The rows are grouped in 3 different ways at once. Each group adds its own fixed numbers to the row, and there is some noise. The rows also spread widely along 9 directions, which tell nothing about the answers.
(in the rows, 128 means zero)
Some rows, each with its group in each grouping after it:
[147 132 118 124 129 110 118 165 104 163  90 172 132 143 147 169 153 128
 131 139 151  66  75 151 122 142 106 127 116 134 115 182 138 157  95 168
 108  40 149]	deme j_396 gona
[133 119 152 147  94 142 119 124 132  99 137 131 132 116 111 131 106 134
 174 172 133  62  85 143 127  99 157 125 117  95 123 159 126 157 160 142
  93  93 150]	Bot j_202 gakel
[135 126 125 142 134 122 176 168 128 144 118 170 132 152 155 125 135 135
 170 161 151 114  75 104 138 121 147 129 157 126 150 148 127 136  98 195
 101  97 113]	safi j_202 gakel
[129 162 106 150 138 109 121 131 100 137 116 147 124 145 134 158 127 137
 100 118 167 133 143 137 139 163 117 123  99 111 147 141 104 154 111 131
 108 114 154]	Niba j_396 Mif
[147 126 118 127 137 124 150 176 119 140 101 152 128 203 157 119 129 146
 101 166 135 143  66  96 130 139 114 107 145 127  90 137 134 139 107 176
 137 107  96]	safi j_623 gona
[117 137 122  93 143 151 116 129 105 167 113 151 143 118 144 164 144 123
  79 104 121 134 117 153 124 185 125 119 128 125 128 132 110 119 113 161
 168 113  99]	Niba j_623 Mif
[124 145 111 131 135 127 161 168 125 156 121 154 136 146 146 134 158 130
  86 131 129 177 132  98 151 176 125 122 135 119 144 112 109 116  88 168
 146 149  91]	deme j_623 gakel
[150 136 136 152 126  93 133 142 131 116 128 157 101 146 132 131 133 137
 161 146 172 100 109 144 134 127 119 121 123 117 135 146 142 147 111 134
  98  94 149]	Bot j_396 gakel
[ 90 109 126 128 134 159 112 170 101 144 118 142 113  97 106 187 137  93
 121  90  97  55 101 178 129 145 139 126 106 130 156 175 119 124 122 114
  88  82 153]	Niba j_623 gakel
[139 133 155  88 105 124 104  96 124 141  99 148 169 117 139 148 149 144
 122 165 130  86 129 161 135 136 114 133 108 115  78 136 128 123 121 136
 185 122 114]	Niba j_396 Mif
[141 192 157 130  68 103  82  84 113 122 112 140 169  66 139 152 130 148
 141 190 166  79 171 146 151 133 152 145  71  60 139 126  92 181 135 149
 129 102 179]	deme j_202 Mif
[128 158 142 137  73 139  88 148  94 125  76 139 139 100 142 184 124 124
  84 169 127  66 137 137 166 138 155 131  60  62 127 130  86 166 137 133
 131 103 170]	Bot j_202 gona
[150 161 124 133 115 126  99 134  96 142  98 144 130 125 158 161 132 143
  80 140 158 106 115 137 145 160 136 117  98  85 133 128 102 165 120 167
 132  93 133]	Bot j_202 gakel
[105 146 150 129  98 112 104 108 134 121 121 126 160  90 111 143 146 127
 115 159 119 101 182 141 152 124 104 141  83 117 117 120 121 117 123  81
 158 176 148]	deme j_396 gakel
[108 150 132 162 132  95 136 121 144 128 150 150 165 119 112 132 133 126
 160 158 146 119 138 102 129 119  97 139 121 142 154 145 117 138 109 128
  90 136 157]	deme j_623 gakel
[100 122 139 120 118 144 126 121 113 153  94 144 192 121 124 156 135 121
 102 153 102  92 132 115 137 123 107 142 102 133  96 145 101 116 123 126
 157 150 125]	Niba j_396 Mif
[137 143 126 107 112 131  77 134 107 125 105 145 106 119 134 168 131 133
  98 130 140  93 111 173 130 159 125 109  92 100 121 137 127 158 130 126
 144  93 148]	Bot j_202 gona
[109 138 111 110 157 146 135 144 108 168 116 157 160 125 137 167 128 114
  78 105 136 168 113 111 114 175 106 118 130 143 149 130 101 121 115 166
 146 130 109]	Bot j_396 gona
[117 111 119 102 138 159 133 154 126 133 146 147 104 118 125 145 123 117
 129 114 116 144  91 151 119 164 148 103 145 120 143 135 130 119 140 148
 140 121 102]	Bot j_202 gona
[151 169 125 106 137  96  52  91 103 136 107 153 126 124 139 174 126 149
  98 126 182  94 107 173 107 163  91 108  95 120 119 143 129 184 125 138
 136  70 161]	Bot j_202 gona
[154 160 147 132 102 112 137 112 151 117 155 139 145 117 131 109 133 152
 158 182 159 151 124 117 138 133 147 129 128  97 132 117 121 147 122 170
 131 125 122]	deme j_623 gakel
[120 132 133 118 115 120 128 139 136 127 132 149 129 113 122 135 145 132
 149 153 127 114 126 142 139 134 122 126 118 125 129 133 135 129 119 124
 138 129 129]	deme j_202 gona
[101 137 124 154 127 124 131 147 128 110 148 134  99  99 102 154 118 110
 133 109 137 130 158 151 139 142 136 118 106 112 179 131 114 126 132  93
  92 150 159]	Bot j_396 gakel
[136 150 122 125 119 127 115 157 107 159  90 155 161 138 150 156 143 132
  88 155 133 102  97 112 135 149 118 131 102 117 114 149 108 150 107 177
 134  83 132]	deme j_623 gona

New rows, each followed by its group in each grouping:
[174 131 148 109 120  96 141 127 139 142 108 168 144 149 165 119 166 154
 146 174 174 104  95 137 137 135 114 127 141 115  94 131 148 139  94 187
 164  96  94]	Bot j_396 gakel
[154 163 112 174 118 103 127 174  97 128 105 173  91 141 150 165 121 131
 149 139 187  74  83 128 144 139 147 117 101  93 173 170 105 194 113 178
  46  36 183]	Bot j_202 gona
[122 143 129 123 120 117 125 140 126 148 117 149 142 124 139 142 159 133
  90 137 126 134 145 127 150 160 114 125 113 120 128 118 120 120  98 142
 155 144 113]	deme j_623 gakel
[143 117 141 110 109 108 114 129 126 134  95 155 127 136 144 141 152 134
 120 147 131  89 131 160 141 143 105 123 112 113  95 131 141 120 110 116
 173 128 119]	Bot j_396 Mif
[119  95 141  97 125 160 113 141 136 128 139 138 129 125 110 136 122 116
 137 138  98  98  67 157 103 138 130 109 136 129 106 154 144 122 149 133
 145 101 111]	Bot j_623 gona
[120 147 131 117 125 148  91 114 100 130 114 131 144 113 119 164 125 138
  91 128 132 101 114 148 130 143 128 123  98 113 122 140 107 150 142 142
 131 109 136]	Niba j_202 gakel
[111 130 125 131 134 137 144 149 118 149 118 159 139 115 140 151 143 113
 112 127 129 129 128 119 143 150 125 127 130 122 155 124 108 120 106 158
 136 142 115]	Bot j_202 gakel
[119 118 120 124 131 130 134 164 118 148 104 143 131 146 133 142 150 128
  90 127 115 116 119 134 139 146 104 123 115 139 109 140 129 113 102 129
 150 135 112]	deme j_396 gakel
[129 132 116 112 131 144 123 154 114 125 131 137 102 149 137 138 118 140
 119 137 137 142  86 142 118 153 143  99 135 112 129 132 132 140 133 150
 134 113 115]	safi j_202 gona
[136 130 137 135 112 115 145 163 114 152  85 164 150 147 156 147 152 131
 136 170 142  68 103 117 148 117 126 137 120 120 121 152 125 136  93 167
 127  99 127]	safi j_396 gakel
[130 116 122 114 140  96 109 148 127 119 109 153  85 150 112 153 158 132
 141 121 135  61 105 191 128 128  83 114 106 156  98 169 166 130 102  76
 123  87 147]	Niba j_396 gona
[120 108 132 147 132 138 188 165 159 116 176 135 110 151 111  92 132 133
 163 148 112 177 100 101 132 132 144 113 163 129 142 124 136 106 125 144
 111 156  91]	deme j_623 gakel
[130 127 136 126 116 118 113 135 133 104 133 143  97 130 119 140 122 132
 155 151 139 101 104 157 132 130 126 115 116 113 129 143 141 147 138 116
 119 107 146]	Bot j_202 gona
[132 169 148 129  96 104 126 117 125 140 116 163 157  91 151 148 145 128
 132 162 161 122 171 121 157 157 137 142 103  86 158 109  96 137 105 156
 143 137 140]	Bot j_623 Mif
[147 159 113 150 142  86 116 127 134 114 123 145 131 196 133 121 115 155
  91 166 171 167 117  90 127 143  71 113 114 130  99 119 123 162 123 134
 127 134 135]	Bot j_623 gona
[142 142 140  94 119  85 114 123 145 131 103 162 125 153 153 129 174 148
  93 167 144 139 154 134 159 160  85 118 115 124  93  95 149 119  88 113
 206 166  99]	Bot j_623 gona
[129 106 132 109 124 138 138 162 133 142 121 158 122 131 136 139 147 121
 137 146 114 102  88 144 131 147 134 115 138 122 123 142 139 119 119 148
 144 104 107]	Bot j_623 gona
[ 94 144 147 103 133 127 110 104 113 176 105 159 228  89 138 173 136 113
 115 156 118  83 123 108 115 130  99 146 124 146 133 144 101 126 108 170
 148 124 130]	safi j_623 gakel
[128 151 137 126 115 153 106 111 115 130 139 129 167 100 122 158  97 127
 118 151 147 135 106 128 109 141 150 124 107  96 135 135  97 155 161 164
 127 112 144]	Bot j_396 gona
[132 165 108 159 135 130 150 156  96 170  96 165 177 153 160 153 133 135
  85 153 150 141 102  69 139 147 120 137 122 121 148 144  78 158 102 215
 107  97 126]	deme j_202 gakel
[134 140 126 161  98 114 145 171 112 113  99 134 109 160 143 129 123 136
 117 175 140 107 140 118 166 123 140 127  97  84 123 126 111 135 114 115
 118 143 142]	safi j_396 Mif
[106 123 132 109 134 131 126  98 138 126 144 142 151 111 116 132 119 124
 135 134 121 146 130 131 117 146 113 117 138 124 132 120 120 118 140 127
 162 168 109]	Bot j_202 Mif
[ 90 141 130 102 111 190  99 154  94 151 133 124 142  57 122 196 106  96
  91 106  98 119 113 160 111 173 192 115 109  86 178 134  88 126 153 156
 119 105 144]	safi j_623 gona
[112 112 125 102 135 122 113 159 122 135 108 146 113 153 129 144 140 128
 103 138 107 101 109 145 126 144  99 112 119 137 105 136 148 116 110 105
 157 130 121]	safi j_623 gona
[150 173 139 132 110 144  76  86 115 118 145 107 170 118 119 140  90 157
  97 163 159 144 105 133 105 140 147 117  93  82 101 136  97 181 171 167
 122  95 151]	deme j_396 gakel
[115 135 133 123 132 120 139 134 141 128 142 151 138 123 126 135 135 124
 138 148 136 142 128 122 128 146 119 122 131 128 145 121 126 123 121 138
 136 144 119]	Bot j_623 gona
[ 99 127 129 113 136 157 108 112 127 116 152 127 135 100  92 153 107 123
 135 123 114 124 108 151 111 135 131 115 118 135 136 147 116 134 157 110
 121 127 133]	Niba j_202 gona
[128 144 155  96  83 100 136 145 132 131 104 159 124  74 151 159 172 129
 151 163 139  85 170 170 170 141 155 139 101  93 145 116 133 111  92 114
 175 143 134]	safi j_396 gona
[152 130 120 128 118 139 123 164 122 110 150 119  61 145 123 125 133 151
 128 118 144 143  98 179 124 163 166  96 120  88 126 134 145 138 135 130
 119 101 123]	deme j_396 gakel
[128 133 116 105 147 122 115 130 108 158  98 155 149 155 150 153 136 129
  66 118 139 140 127 129 122 173  83 114 119 130 104 129 117 122 109 139
 175 135 108]	Bot j_396 Mif
[116  95 123 138 126 150 194 190 131 130 135 161  89 139 140 124 138 111
 163 131 111 141 104 118 152 144 162 119 157 106 167 129 122 100 112 148
 118 143  97]	Bot j_202 Mif
[132 109 130 128 125 133 144 166 132 117 125 148  85 135 133 135 144 127
 135 129 122 107 104 154 145 138 138 111 130 112 135 134 144 120 119 126
 132 127 109]	Bot j_202 gakel
[119 139 143 108 128 105 123 131 127 153 103 168 154 105 147 159 170 119
 110 138 132  96 148 142 146 155 100 136 119 130 139 121 126 115  87 143
 165 137 117]	Bot j_623 gakel
[113 157 136 124 128 146  95 101 111 141 131 126 187 108 126 152 100 133
  95 147 136 133 112 116 107 143 134 123 119 109 136 128  95 149 145 170
 128 119 133]	safi j_623 gakel
[ 99 119 118 124 131 134 103 156  98 139  97 143 115 117 118 177 139 103
  77 105 106  90 137 152 146 152  98 115 102 126 148 134 115 124 116  97
 137 144 136]	Bot j_202 gakel
[143 146 137 146 114 140 133 103 150  96 183 109 138 139 111  92  95 161
 156 170 153 185  97 113 115 129 157 112 135  98 126 121 119 152 168 164
 111 132 111]	deme j_202 gakel
[135 136 129 122 108 131 125 168  92 156  80 164 124 125 163 173 144 122
 117 137 137  63 109 157 141 148 146 126 109  92 133 155 118 143 101 157
 129  74 145]	safi j_396 Mif
[120 141 130 119 119 132  96 123 110 132 109 135 134 123 130 154 125 126
  82 132 121 121 146 149 134 160 110 116  99 100 122 117 111 139 132 114
 151 143 136]	Bot j_623 Mif
[122 143 133 129 111 153 102 118 120 113 142 124 136 113 115 145  97 126
 122 151 133 129 103 132 119 135 148 117 103  95 131 135 103 158 164 141
 113 117 143]	Bot j_202 gona
[111  83 139 120 142 142 175 159 153 142 142 164 151 143 124 119 141 108
 170 149 103 113  75 110 122 119 119 127 171 152 130 149 143  98 113 160
 128 132  89]	Bot j_623 gakel
[141 147 143 132 110 130 127 121 133 110 158 138 131 109 118 136 107 133
 162 160 159 132 113 139 118 133 164 124 114  97 143 131 117 150 153 150
 114 110 146]	Bot j_396 gona
[151 122 145  96 112 111 127 119 134 140 103 154 155 161 157 120 141 154
 139 182 137  95 101 136 125 126 110 123 137 120  69 136 151 124 104 156
 181 116 100]	safi j_396 Mif
[134 160 133 104 103 170 131 125 104 142 145 126 146  92 158 147 110 140
 105 136 147 188 134 138 123 183 200 112 126  63 155  98  86 134 147 193
 160 134 104]	safi j_396 Mif
[101 119 138 115 119 140 105 108 140 105 160 119 119 100  91 134 111 124
 155 128 104 116 133 167 112 134 124 114 119 119 129 137 131 118 156  83
 131 146 137]	deme j_202 Mif
[127 133 142 142 111 128 114 141 126 111 129 134 128 130 119 140 121 125
 127 151 123  97 113 135 135 127 132 121 110 104 127 139 121 141 137 129
 113 117 144]	Bot j_623 gakel
[143 176 126 109 128 102  75 113 102 141 100 146 133 117 145 173 130 147
 101 140 174  99 128 164 119 157 113 117  94 109 124 137 123 166 114 140
 138  87 163]	safi j_396 gona
[114 130 130 119 118 136 136 151 117 144 115 153 128 114 139 150 140 113
 103 129 117 125 142 132 148 166 129 121 119 100 145 117 108 111 110 135
 152 146 119]	Bot j_623 Mif
[120 145 135  88 113 141  53 102 102 126 106 116 137 109 129 168 126 141
  60 132 117 103 139 173 128 158 114 108  91 105  96 118 121 137 142 105
 180 143 130]	safi j_202 gakel
[150 137 114 158 135 117 150 167 124 123 130 136 104 181 131 118 131 148
 115 143 154 153  94 116 132 141 129 111 122 116 118 142 132 144 117 149
 102 113 120]	deme j_396 gakel
[115 168 143 128 127 151 108  93 117 147 161 138 195  73 122 161  96 119
 125 133 151 150 114 116  97 153 154 129 124 102 175 131  79 155 156 194
 108 107 140]	Bot j_623 gakel
[134 133 130 107 122 126 108 114 117 137  89 146 154 160 149 134 135 146
  77 157 124 120 121 123 134 152  88 120 117 118  77 114 122 132 121 137
 193 150 100]	Bot j_202 Mif
[120 112 140 126 133 123 143 138 142 123 139 145 136 138 120 121 129 128
 164 161 121 103  92 123 119 113 119 125 149 135 121 146 142 118 120 140
 120 125 120]	safi j_623 gakel
[127 146 127 126 138 172 135 119 131 113 185 110 130 133 109 115  98 146
 100 123 135 207 102 124 114 164 167 104 141 107 136 113 109 130 164 159
 126 142  90]	Niba j_623 gakel
[129 149 127 149  89 156 125 146 101 114 103 124 131 137 131 141 117 143
  92 164 122 114 130 120 169 135 165 127  85  68 119 120  85 148 146 134
 125 134 133]	Niba j_202 Mif
[113 132 123 103 128 176 152 155  96 171 111 152 159 123 165 155 119 123
  93 136 113 157  99 109 128 167 168 116 147 101 143 122  89 121 123 202
 160 128  89]	safi j_202 Mif
[123 121 143 108 111 124 116 123 143 111 138 143 121 109 116 137 132 129
 154 151 124 104 123 159 133 130 127 118 116 116 128 127 138 126 134 108
 144 133 128]	Bot j_202 gona
[136 165 126 108 113 143 140 129 110 148 119 140 153 119 166 141 135 147
  76 153 145 185 141 109 153 171 166 118 126  83 142  85  94 128 117 192
 178 163  85]	safi j_202 gakel
[121 153 132 116 122 131 125 109 140 106 154 121 138 132 124 117 105 151
 124 170 142 180 133 111 131 140 138 112 126 107 128 101 114 131 146 129
 154 173 112]	safi j_202 gona
[ 90  99 135 113 159 139 131 108 145 139 153 129 179 136  92 127 122 123
 134 131  97 134 104 119  90 118  76 121 143 177  96 153 137 103 135 116
 143 160 112]	deme j_396 gakel
[ 94 150 110 126 156 144 112 104 132 108 179 108 124 120 100 135  87 136
 104 104 133 200 145 128 104 158 125 100 132 125 162 108 113 130 158 107
 125 184 124]	safi j_202 gakel
[116 138 142  80 122 134 119 141 119 166 113 160 140  79 153 169 168 118
 110 121 121 119 143 162 139 174 146 122 133 114 153 113 126 102  92 156
 183 135  98]	safi j_623 gakel
[132 138 127 108 149 127 116  88 138 127 163 145 136 128 124 126 106 143
 137 120 154 173 116 142  95 162 111 105 150 126 139 123 124 140 144 154
 146 133 110]	Bot j_202 Mif
[141 125 112 126 154 129 115 156 111 139 112 138 112 191 141 136 130 141
  57 123 129 143  90 125 126 164  90 102 125 130  94 131 135 140 113 142
 147 123 101]	Bot j_623 gakel
[138 143 148 103 110 115 113 114 130 136 112 150 151 124 151 134 140 142
 135 172 136 102 127 141 134 142 127 126 126 106 111 122 128 131 110 149
 165 123 118]	safi j_623 Mif
[115 113 139 118 122 145 143 147 142 125 145 140 126 113 126 135 137 117
 131 135 110 133 121 135 132 147 140 118 138 111 142 120 127 109 128 139
 140 152 106]	Bot j_623 gakel
[132 128 116 114 162  71 119 148 136 138 118 176  92 160 135 144 159 130
 133 117 156 105 115 153 122 156  62 111 132 165 132 144 160 132  78 112
 130 107 134]	Bot j_623 gona
[116 163 137 152  93 129 208 171 136 150 140 169 167  77 152 138 157 115
 168 171 149 173 163  78 177 145 190 155 123  88 206 110  76 111 101 191
 118 154 117]	deme j_396 gona
[103 106 118 137 121 167 133 170 122 120 130 121 116 143 107 135 122 123
  95 126  83 129 108 128 143 141 131 112 116 122 122 136 120 116 142 111
 126 152 115]	deme j_202 gakel
[148 117 125 113 135 141 155 159 134 129 149 151  98 139 138 124 129 133
 149 130 153 158  75 147 114 155 157 102 152 115 135 137 139 127 128 170
 125  96 102]	Bot j_396 gona
[110 111 124 109 157  84 133 107 146 125 108 158 130 167 119 122 162 142
 131 135 118 114 150 139 144 128  41 126 130 181  90 132 155  98  90  71
 174 185 103]	Niba j_202 Mif
[133 153 138 113 123 116 128 108 123 148 112 155 172 126 153 140 139 146
 122 166 150 125 120 109 136 137 122 131 134 123 132 122 111 140 113 182
 157 130 111]	safi j_202 gakel
[ 99 116 125 117 127 168 153 183  97 178 103 161 154 106 152 176 148  97
 111 121 101  94  91 124 133 149 161 129 141 122 168 147 102 114 100 194
 120  99 113]	safi j_623 gakel
[126 143 145 134 114  96 124 129 146 110 137 150 123 117 116 133 138 129
 160 164 145 108 145 138 145 127 112 130 113 118 136 128 133 131 115 107
 130 142 146]	Bot j_623 gona
[132 135 137 156  99 123 142 156 125 113 114 149 126 136 135 131 134 133
 131 171 138 107 131 110 170 121 138 134 106  92 140 123 113 141 119 138
 115 142 132]	Bot j_202 gakel
[114 158 121 122 117 138 111 154  97 146 111 139 124  98 142 182 123 120
  93 126 141 115 135 149 138 161 155 117  93  94 158 135 102 146 126 137
 122 112 156]	safi j_396 gona
[124 100 135  96 144 148 116 132 124 144 129 141 128 133 122 148 132 122
 124 112 118 104  76 166  98 148 116 108 142 137 105 153 146 116 133 139
 147 103 109]	Bot j_396 gakel
[109 140 111 162 135 143 123 162 105 142 115 130 157 156 118 146 118 122
  73 141 111 131 106  95 128 140 105 124 106 129 126 146  96 145 133 141
 101 124 143]	deme j_623 gakel
[106 158 123 137 123 118  68 125  99 138 107 131 151 108 112 177 130 122
  61 125 122  95 153 139 135 150  90 127  71 118 128 140 103 150 123 102
 122 127 172]	deme j_623 gakel
[130  93 138  79 125 185 133 150 128 137 142 139 103 108 133 143 134 118
 130 114 100 130  74 177 117 166 175  98 156 100 128 132 142 108 142 171
 162 114  75]	Bot j_202 gakel
[102 112 123 109 134 115 130 164 119 138 109 152  88 132 136 156 156 118
 116 112 105 104 143 165 143 159 106 114 124 128 140 130 142  99  92  91
 150 151 127]	safi j_623 Mif
[105 107 131 110 143 150 120 137 127 138 141 136 138 118 116 148 127 111
 107 116 101 125 108 140 114 153 122 115 135 130 135 135 123 109 132 134
 140 136 109]	Bot j_623 gakel
